There are 3 ways to turn a row about zero (a turn may also mirror it). The second row of each pair is the first, turned, with some noise. The first 27 pairs use one turn. New pairs use 2 turns, one after the other, and a turn may come again.
Some pairs, each with its turns in order after it:
[  2   4   3 -14  11  -4   0 -24]
[-3  3 13 20  4 -9 15 -3]	K_726

[-26  -1  14  -7  -9   8  -6  -9]
[ 13 -13   9  20  -7  -3  -3  18]	K_588

[-7 15  0 -4 -4  7 -3  0]
[ 10  -3  -4  -1   1  -8   3 -11]	K_726

[ -5  -8   4  12   9  14   3 -21]
[  4   3  19   7  11   4 -20   3]	K_588

[-14   0   1  -4  -2   3   1  -3]
[  3   8   1  -1  -4   0   1 -13]	K_726

[-2  7  7  7 -3 -2 -2 13]
[ -9   3   5   4 -11   4  -7   7]	K_530

[ -7  10   1  -5 -12  10 -20  13]
[  5   0   6   6 -11  22 -15  -7]	K_530

[ -5  11 -14  -6  -6   2   4  -8]
[-4  4  3 17  3  5 11 -5]	K_588

[  0   9   0  -2  -3  20  10 -16]
[16 -3  4  1 -9 -2 21 -2]	K_726

[ 16 -15  -4   5  10  -8  16 -16]
[ -8   4  -7  -4  23 -18  14   0]	K_530

[ 16   4  13   2   4   0   5 -12]
[ -4   6  19 -13   0  -8   3  -2]	K_588

[  3  14  -8  15   1  -4 -16   6]
[  0  -7 -12 -12  22   0   0  -1]	K_726

[  9  -1  -9   2  15   2 -15   6]
[ -7  -2  -6  -3  10   5 -20  -1]	K_530

[ 8 19 -7  1 -4  6  1 10]
[  8   8  -2   0  -1   5  16 -16]	K_588

[ 23   5  -3 -22   2   5   6 -15]
[ 21  13 -14  13  20  -6   1   0]	K_530

[  3   2   4  -6  22 -12  -7  -6]
[  2   2  -7  -4   4 -21 -16  -2]	K_530

[-18 -12  -4  -6   0 -18   3  10]
[-10  -2 -23   7  -6  -6  -6  13]	K_588

[ -4  -2   9 -10   4   1   7  -4]
[ -2  -1   3  10 -12  -3   2  -6]	K_726

[ 13   5   1   9 -18  -6  -6  18]
[  3  -8 -10  -9 -17  -7   7 -20]	K_588

[-2 -5 -1  1  6 -3 -9 13]
[  5  -5 -13  -6   4   0  -3   1]	K_588

[ 22   5  -7 -15   1   2  13  -2]
[ 11  14 -17   9  15   0   3   8]	K_530

[  6  -9 -10 -13 -17  -2   7  -3]
[16  9 14  1 -5 -2 -9 12]	K_726

[ -1   2   3  -2 -11  24  -6   3]
[17 -9  9  3 -8 18  3 -5]	K_588

[ -6 -21   1  -6   1  21   0  -9]
[  2 -19  -2   8   8   5  11 -22]	K_530

[  9  14   5 -16  11  -2  -2  -8]
[ -2  -8   0  20   6 -15   6   0]	K_726

[-12  19  14   5  -3   8   2   5]
[  6  -9  10  12 -18   1  -6  12]	K_530

[  5 -18   1  -4   9   6   7  -9]
[ -7  10   5   7 -12   4   8  12]	K_726

New pairs. What belongs after each?
[ 18  -6  -7 -16   9  19  -4  -7]
[ -2   7   3  -6  28   6 -11  -8]	K_530 K_588

[ -1 -20  -2  -5   2  -4   7  -7]
[ -2  -9   4  -2 -14  10  -8  -8]	K_588 K_530

[ 14   2   1 -29  12  -7 -13  -7]
[  8  12   9 -13  23  -4 -22   6]	K_530 K_530

[ 12  -2 -12   3 -23  10   5  -6]
[ -4  -1  -3 -27 -11   4  13   1]	K_726 K_588

[ -7  -6  10  -2   2 -23 -11  -6]
[  4 -13  13  -4 -11 -15  -8  -6]	K_726 K_530

[-14  10 -10   3  -1 -18   3   9]
[ 13   1   0   4  -3 -15 -19  -2]	K_530 K_726

[  3   8   5   2  -2 -10   4   9]
[ 7 -6 -5 -6  4 -3 -9 -7]	K_530 K_726

[-10  16  -4  12   2   9   9  -8]
[ -6 -20   2  -5   7   3  13   4]	K_588 K_726

[ -6  22   6   5  -5 -14  -4   5]
[ -2  17   8  11 -15  11  -7   2]	K_530 K_530

[ -2  16  -2   7   6  12   4 -11]
[-10 -19  -1   2  -1  -1  13   1]	K_588 K_726

[  7   3  -6  -9  -6   5  -5 -19]
[ -6 -16   3   9  -5 -12   8  -2]	K_588 K_530

[  8   2   7 -10  -5  12  -7   0]
[ -1   2   8 -10 -12   9  -2   8]	K_588 K_588

[29 -2 -2  7 -8 -8 15 -3]
[ 12  -6 -11 -21 -18   7 -10   3]	K_726 K_588

[ -3  -5   4 -16   3  15   5  13]
[ -1   0 -10  15   3  21   1   3]	K_588 K_530

[ -3  -2  -4 -16  24  -8  15 -19]
[ 27  14 -21   0   3  -7   3   7]	K_588 K_588

[  6   4   4 -22 -13   5  -5   3]
[-14  -8  -5 -11  -1 -18   3  -8]	K_726 K_588

[ -9  13 -10  22  -4  14  17   6]
[11  4 24  2 20  3 -7 14]	K_588 K_530

[  7   8   7   5   4   6 -11   9]
[ 0 -1  8 14  1 -5  1 12]	K_588 K_726

[ 0 -3 -5 15  2  7 21  1]
[-10  -7 -18  -5 -10   3  12   3]	K_530 K_530

[-18   2  -7  -3 -15   1  -7  -5]
[ -3  -4  20  -8 -13   9   7   2]	K_530 K_588

[ -6  -3   6   1 -15  10  -3  -4]
[-9  3 11  9  3  5  8 -6]	K_588 K_530

[ -5   3   6 -11  -4  12  -3 -17]
[-11  12   9   0 -10 -13   4  -1]	K_726 K_588

[ -3  -6  21  -2 -17  -5 -16  13]
[  7  -8  15 -21   2  -7  13 -17]	K_530 K_726

[ -1  13  -8 -15  11 -22 -17  -3]
[ 16  22   3  -1   7   6 -23  -7]	K_530 K_530

[-12 -15  -8 -10  -1   9  -5  14]
[ 10  12 -14 -12  -5   1   1  12]	K_588 K_726

[-20 -17   8  -4   3   0   1 -16]
[-15   1 -16 -17   0  -1 -14  -1]	K_588 K_726

[14  9 20 31 -3  9 -8  2]
[-13  -6  26  11   7 -24   3  11]	K_588 K_726

[ -2  -9   3   2   3  -3  -3 -12]
[ -8  -4   4  -2  -7  -4  -9 -10]	K_588 K_530

[  8  12  12 -12  -1   9 -17  -1]
[ -9   0  21   4  12   2 -13   1]	K_530 K_530

[ 12 -14   1   5  -6  -3  18   7]
[  7 -16   3  17  -5   1  13   3]	K_588 K_588

[ 30 -16  14   6  15  -2  -5   8]
[  0 -20  10 -27  -9 -12 -13   4]	K_530 K_530

[-13  -8  10  -9  -6  14   4  -4]
[-12   2  15   0  -8   1 -14  -7]	K_530 K_588

[ -3  14  -4  14 -17   4  -2  -2]
[ -3 -12 -11  -4 -21  -8  -3  -1]	K_530 K_726

[10 -8  8  8  4 10 -8 -1]
[  3   4  -2  10   5  -5  -7 -15]	K_588 K_530

[12 -6  0 -6  0 18  4  7]
[ 12  -4  -1  -6   3   3 -18   8]	K_726 K_726

[ -4 -10 -28   2 -17   2  -7  -5]
[ 5 11 17 -4  3 23 10 16]	K_530 K_588

[  7  -8 -16  -3 -30  12   7   4]
[ 19 -10 -11   4 -21   9  20   3]	K_530 K_726

[-7 -4 -1  5  5 -1 12 20]
[11  8  1 -8  7 17 -7  7]	K_588 K_530

[ 17   7 -18   8  -4 -17  -7   3]
[  5  -8 -22  15   5 -14  -1 -12]	K_530 K_726

[-16   2 -12   7  16  -6 -18  13]
[ -3  11 -12  10  19  13   4  19]	K_588 K_726

[ -1 -11   0  -8  14 -12  -7  -1]
[ -4  11 -14   8   3   5 -12  -4]	K_588 K_726

